There are 3 nested groupings, the coarsest first. Each group lies inside one group of the grouping before and may be the whole of it. The rows also spread widely along 8 directions, which tell nothing about the answers.
Some rows, each with its group in each grouping after it:
12  -3  -1  0  21  17  28  9  -2  -8  -17  -3  43  -5  7  46  1  -14  16  -25  12  15  -18  9  44  3  2  -18  -8  -27  -11  -3  19  12  -1  -27  -1  -14 -> Q_722 Q_724 dunip
-9  9  -2  -9  9  -9  -31  -22  13  -18  26  -3  -9  15  7  -46  6  15  -24  52  -29  -14  1  -1  -2  13  2  16  17  -15  -9  -28  -8  28  -12  12  -6  19 -> Q_985 Q_513 risa
5  -6  9  -7  13  2  3  10  1  -13  -6  -4  -17  -4  2  -12  -1  -7  -25  0  -2  0  7  -8  14  0  -2  1  6  -6  3  -3  -12  14  7  -1  4  -22 -> Q_722 Q_779 Vad
-22  -1  -16  11  -35  -9  -25  -17  -6  15  27  1  -11  6  -14  -9  -12  30  18  11  -9  -21  22  0  -56  -4  4  17  -1  11  -6  19  -11  -27  -16  32  4  23 -> Q_722 Q_724 Gez
-6  6  -5  -7  -5  -16  6  -12  -7  -1  10  4  -4  14  12  -20  9  -4  -11  26  -15  -13  -9  4  -4  4  0  -3  2  1  -3  -16  3  8  3  6  -3  14 -> Q_760 Q_4 Podug
-1  -3  -14  7  -8  -5  13  3  -1  19  1  8  24  -2  3  28  6  2  27  -6  -1  2  -16  6  3  -10  3  -9  -8  -5  -11  -8  15  -7  -6  -11  -1  8 -> Q_760 Q_117 pebam
0  -8  2  2  2  2  9  -16  -17  -3  -4  4  -4  11  4  6  -14  -5  6  -11  -5  -16  -2  -11  -12  4  15  -13  -5  0  -2  5  -5  4  15  3  7  4 -> Q_722 Q_779 Baf
-15  -2  -9  -12  -9  0  -5  1  -18  17  2  -3  -23  0  -9  -12  -4  6  -9  -11  30  15  -5  -6  -21  5  12  5  -6  13  10  19  -1  -27  -1  26  -11  5 -> Q_985 Q_140 Dum
1  2  -1  -17  35  25  -33  -17  8  -10  -6  -14  -8  -16  -18  -9  -17  10  -18  -17  11  37  -14  -15  9  30  5  11  6  -28  10  -23  1  20  3  7  -3  -3 -> Q_985 Q_140 nopof
1  -2  -8  11  -4  -14  -13  36  19  25  11  -5  6  -20  -3  -5  26  12  1  15  -9  14  -7  9  28  -23  -12  10  -2  -5  -20  -20  0  3  -21  -16  -10  -18 -> Q_985 Q_171 nas
-10  6  -5  -7  -19  -27  -8  -3  -8  24  2  -3  -27  -3  2  -36  -1  -7  -21  1  -1  -2  -14  3  -4  -2  6  1  -6  19  -3  -10  3  -1  9  16  -11  4 -> Q_985 Q_569 goler
-1  -10  4  1  2  3  -8  -9  -11  6  -4  -1  -18  -4  -7  0  -15  1  -2  -20  2  -2  3  -19  -19  3  6  -3  -4  0  5  5  -10  -4  12  12  9  -4 -> Q_722 Q_619 sosi
-7  2  -13  4  -4  -1  -5  4  2  5  14  0  15  4  0  2  11  13  11  15  0  5  -2  13  6  -4  -1  6  0  -6  -13  -1  5  -7  -24  -3  -8  7 -> Q_985 Q_171 Sezaf
-10  -3  -9  9  -11  -6  -21  -28  -8  18  17  -1  0  3  -11  -2  -12  11  16  -2  -12  -11  -12  -11  -30  9  13  -2  -13  -6  -7  -11  -4  0  0  17  2  25 -> Q_722 Q_619 peda
-8  0  -6  -10  5  28  -18  -31  -11  -6  -13  -9  -1  -10  -26  20  -41  14  10  -47  21  22  6  -11  -31  26  7  6  -3  -11  15  13  5  -15  6  24  10  7 -> Q_722 Q_724 bobeg
-4  -17  -1  3  4  -3  13  40  -8  -3  19  4  -29  9  2  -5  24  8  -12  30  18  -6  18  -15  -4  -18  0  5  7  2  -2  32  -25  -21  -20  2  -7  -23 -> Q_722 Q_779 Baf
-4  6  -4  -5  -4  -10  12  19  4  -1  8  -6  13  1  7  -2  17  -5  -12  19  8  1  -3  17  29  -2  -8  4  1  -10  -9  0  8  3  -18  -2  -12  -9 -> Q_722 Q_724 dunip
5  1  -14  14  -1  -3  -3  -11  12  17  1  6  41  -9  0  32  0  6  36  -9  -24  2  -22  8  12  -6  1  -8  -6  -18  -19  -34  20  15  -4  -20  6  14 -> Q_760 Q_117 pebam
-3  -12  4  5  5  -12  -2  -17  -17  13  9  1  -13  8  3  -8  -4  -9  2  1  -7  -16  -21  -25  -16  7  20  -15  -11  -6  -3  -10  -9  8  17  8  -1  11 -> Q_722 Q_619 sosi
-4  -17  -5  -10  20  12  2  30  -8  4  -1  1  -40  -11  -14  6  5  10  -13  -8  42  30  4  -32  -18  -3  0  8  5  -3  21  25  -14  -33  -6  11  -3  -25 -> Q_760 Q_117 pebam
-4  14  -10  4  -30  -9  -12  -19  5  17  -4  2  26  -3  3  -3  -10  8  15  -10  -27  -11  3  30  1  -8  -3  4  -2  13  -18  -15  15  7  -2  4  6  16 -> Q_985 Q_140 Dum
-3  -1  -1  -9  4  19  -7  18  5  -13  -6  -8  -11  -13  -15  7  -9  14  -14  -12  20  21  30  1  -1  1  -15  19  11  -7  8  24  -5  -17  -16  11  5  -26 -> Q_722 Q_724 bobeg
-1  1  5  -6  -1  -3  13  -8  -12  -10  0  0  5  13  12  -2  -1  -12  -9  7  -2  -13  0  5  7  6  2  -6  1  -3  -4  3  1  7  0  6  0  1 -> Q_722 Q_619 sosi
8  -19  0  13  17  29  7  16  -3  -10  0  6  8  0  -7  44  -2  17  25  -12  7  4  25  -13  -9  -15  -2  -4  5  -13  -7  32  -16  -19  -18  -12  15  -21 -> Q_722 Q_619 peda
-9  -21  -10  9  1  4  7  -21  -33  21  6  7  -10  11  -10  23  -15  1  31  -24  17  -7  -24  -34  -40  8  36  -23  -23  -1  1  16  -7  -20  17  9  -2  20 -> Q_722 Q_779 Baf
-3  8  1  -21  9  -4  16  -33  -16  -15  -10  5  0  20  17  -12  -13  -21  -17  2  -2  -10  -20  0  0  25  11  -10  3  -5  10  -15  14  15  19  12  -1  16 -> Q_760 Q_117 pebam

New rows. What belongs after each?
0  3  -2  3  -15  -13  7  -15  -8  9  -1  8  11  14  17  -11  -1  -5  6  6  -26  -26  -2  15  0  -9  8  -8  0  13  -15  -7  3  9  8  0  4  13 -> Q_985 Q_140 Dum
4  -4  5  -1  5  2  14  1  -9  0  -3  1  4  6  7  10  1  -10  -2  -4  1  -5  -3  -1  10  1  4  -10  -5  -6  -5  3  -1  3  1  -2  1  -6 -> Q_722 Q_619 peda
-3  5  -9  2  -3  -4  0  -15  3  2  9  -4  32  2  1  11  2  -3  10  3  -12  -1  -21  12  21  9  7  -7  -10  -18  -15  -24  13  21  -7  -7  -7  16 -> Q_722 Q_779 Vad
3  6  -8  -1  5  21  -33  -14  20  -6  -9  -7  4  -25  -22  11  -24  25  4  -28  -14  26  15  0  -11  5  -18  17  10  -12  5  -20  5  7  -1  1  20  -5 -> Q_760 Q_4 Podug
9  9  -6  -12  33  34  -15  -34  6  -25  -14  -9  31  -7  -9  26  -27  6  9  -31  3  33  -15  4  20  31  5  -2  5  -33  -3  -21  20  24  -2  -11  3  6 -> Q_985 Q_569 goler
-5  9  -2  -6  -22  8  3  -27  -10  0  -22  -3  12  -3  -5  12  -36  -3  7  -41  -3  -6  13  17  -13  7  -1  0  -5  10  2  9  15  -6  13  15  15  5 -> Q_722 Q_724 bobeg
2  -15  5  1  16  3  3  -1  -14  12  -3  -2  -17  -4  -6  6  -6  -8  -2  -18  11  5  -16  -26  -7  5  14  -13  -12  -9  4  1  -9  -2  15  3  1  -7 -> Q_722 Q_619 peda
-11  -22  -4  -1  24  2  -20  -7  -13  -6  31  0  -42  13  -12  -22  3  15  -11  27  11  -3  -8  -47  -38  16  23  2  2  -17  9  6  -33  -5  0  20  -9  7 -> Q_722 Q_779 Vad
5  -15  5  13  -2  0  -5  6  -1  10  -10  3  -16  -12  -6  5  -15  6  7  -22  -16  -12  18  -15  -17  -17  -1  -1  0  6  -2  7  -16  -5  16  -1  19  -19 -> Q_722 Q_724 bobeg
-3  -2  4  -6  3  8  -7  -34  -16  -2  -7  -2  -11  6  -5  -3  -28  -4  -3  -23  -2  -7  -3  -14  -24  19  13  -6  -5  -3  7  0  -3  3  18  19  10  11 -> Q_722 Q_619 peda
-16  -15  -11  -5  16  -9  -14  13  -16  12  32  -2  -48  7  -9  -28  18  13  -16  32  32  16  -17  -35  -25  7  20  5  -2  -4  5  14  -21  -24  -14  19  -26  3 -> Q_985 Q_569 goler
-2  2  -3  -1  -29  -8  12  -5  -7  5  -17  12  -7  4  9  0  -16  0  2  -16  -12  -20  23  13  -22  -16  -8  2  7  28  2  14  5  -17  9  11  19  -4 -> Q_760 Q_117 pebam
8  -18  2  -6  16  30  31  23  -19  -3  -31  0  -4  -12  -9  47  -13  -10  6  -57  44  28  4  -13  9  -5  7  -15  -10  0  11  37  0  -26  10  -9  6  -34 -> Q_722 Q_779 Vad
10  3  4  2  3  8  15  -12  -3  -6  -15  1  29  2  8  26  -10  -12  9  -20  -13  -6  -3  14  22  2  -1  -13  -5  -11  -12  -8  11  17  5  -12  11  -4 -> Q_722 Q_619 peda
-8  9  -5  7  -31  -23  -3  -18  -2  16  13  2  14  10  8  -11  0  -2  5  14  -28  -30  -2  19  -4  -4  0  -2  -8  8  -18  -13  6  9  -5  10  1  21 -> Q_722 Q_619 peda
-16  8  -11  -5  -12  -10  -20  -41  -10  11  11  -9  5  4  -9  -13  -21  2  4  -7  -3  -5  -24  -3  -21  27  16  1  -13  -11  0  -19  11  7  8  25  -6  33 -> Q_722 Q_724 dunip
-4  -7  -2  3  -6  -8  -2  0  -5  5  8  0  -10  3  -1  -8  1  1  -4  4  -7  -11  1  -6  -6  -4  6  -2  -3  0  -4  0  -9  2  2  5  0  -1 -> Q_722 Q_779 Vad
8  5  0  -8  21  21  6  -2  10  -34  -1  -5  29  5  5  17  1  0  -6  7  -5  8  4  13  36  12  -7  1  11  -28  -8  -8  6  25  -16  -14  1  -9 -> Q_722 Q_779 Vad
5  -2  2  -11  6  10  14  2  -6  -6  -25  4  -10  -5  2  11  -15  -7  -9  -27  11  10  7  -3  -2  -1  -5  -1  7  5  13  9  5  -8  13  3  13  -18 -> Q_760 Q_117 pebam
2  11  -2  -7  -15  0  13  13  7  -2  -16  0  19  -2  11  6  1  -2  -5  -4  -8  -1  16  32  28  -17  -14  4  6  11  -13  4  14  1  -10  -9  5  -11 -> Q_985 Q_513 risa
-7  -21  -2  0  23  12  -21  -26  -21  5  8  -3  -36  1  -21  -3  -24  10  4  -20  15  7  -18  -52  -45  24  30  -7  -10  -15  14  2  -21  -5  21  19  2  10 -> Q_722 Q_779 Baf
-2  0  5  -5  -9  -21  25  5  -13  6  -3  1  -3  10  18  -14  7  -22  -15  11  -4  -22  -8  8  15  -4  4  -11  -6  6  -6  -1  3  6  11  3  -6  -4 -> Q_722 Q_724 bobeg
-3  0  -1  -8  -3  8  10  -6  -10  -15  -4  0  1  10  3  5  -8  -3  -7  -5  6  -5  10  5  -1  6  3  -1  2  0  2  14  -1  -2  -2  8  3  -3 -> Q_722 Q_779 Vad
-1  -3  -11  12  -11  10  -9  15  10  0  6  4  13  -3  -3  15  5  26  20  4  -10  1  27  14  -5  -21  -12  12  10  3  -15  15  -4  -18  -28  -7  8  -11 -> Q_985 Q_171 nas
-3  -2  -6  6  -11  -1  7  -1  -8  27  -12  -5  14  -17  -10  26  -13  -6  18  -39  9  9  -15  3  4  -2  6  -9  -20  -2  -5  -3  13  -8  11  -1  0  -1 -> Q_722 Q_724 Gez
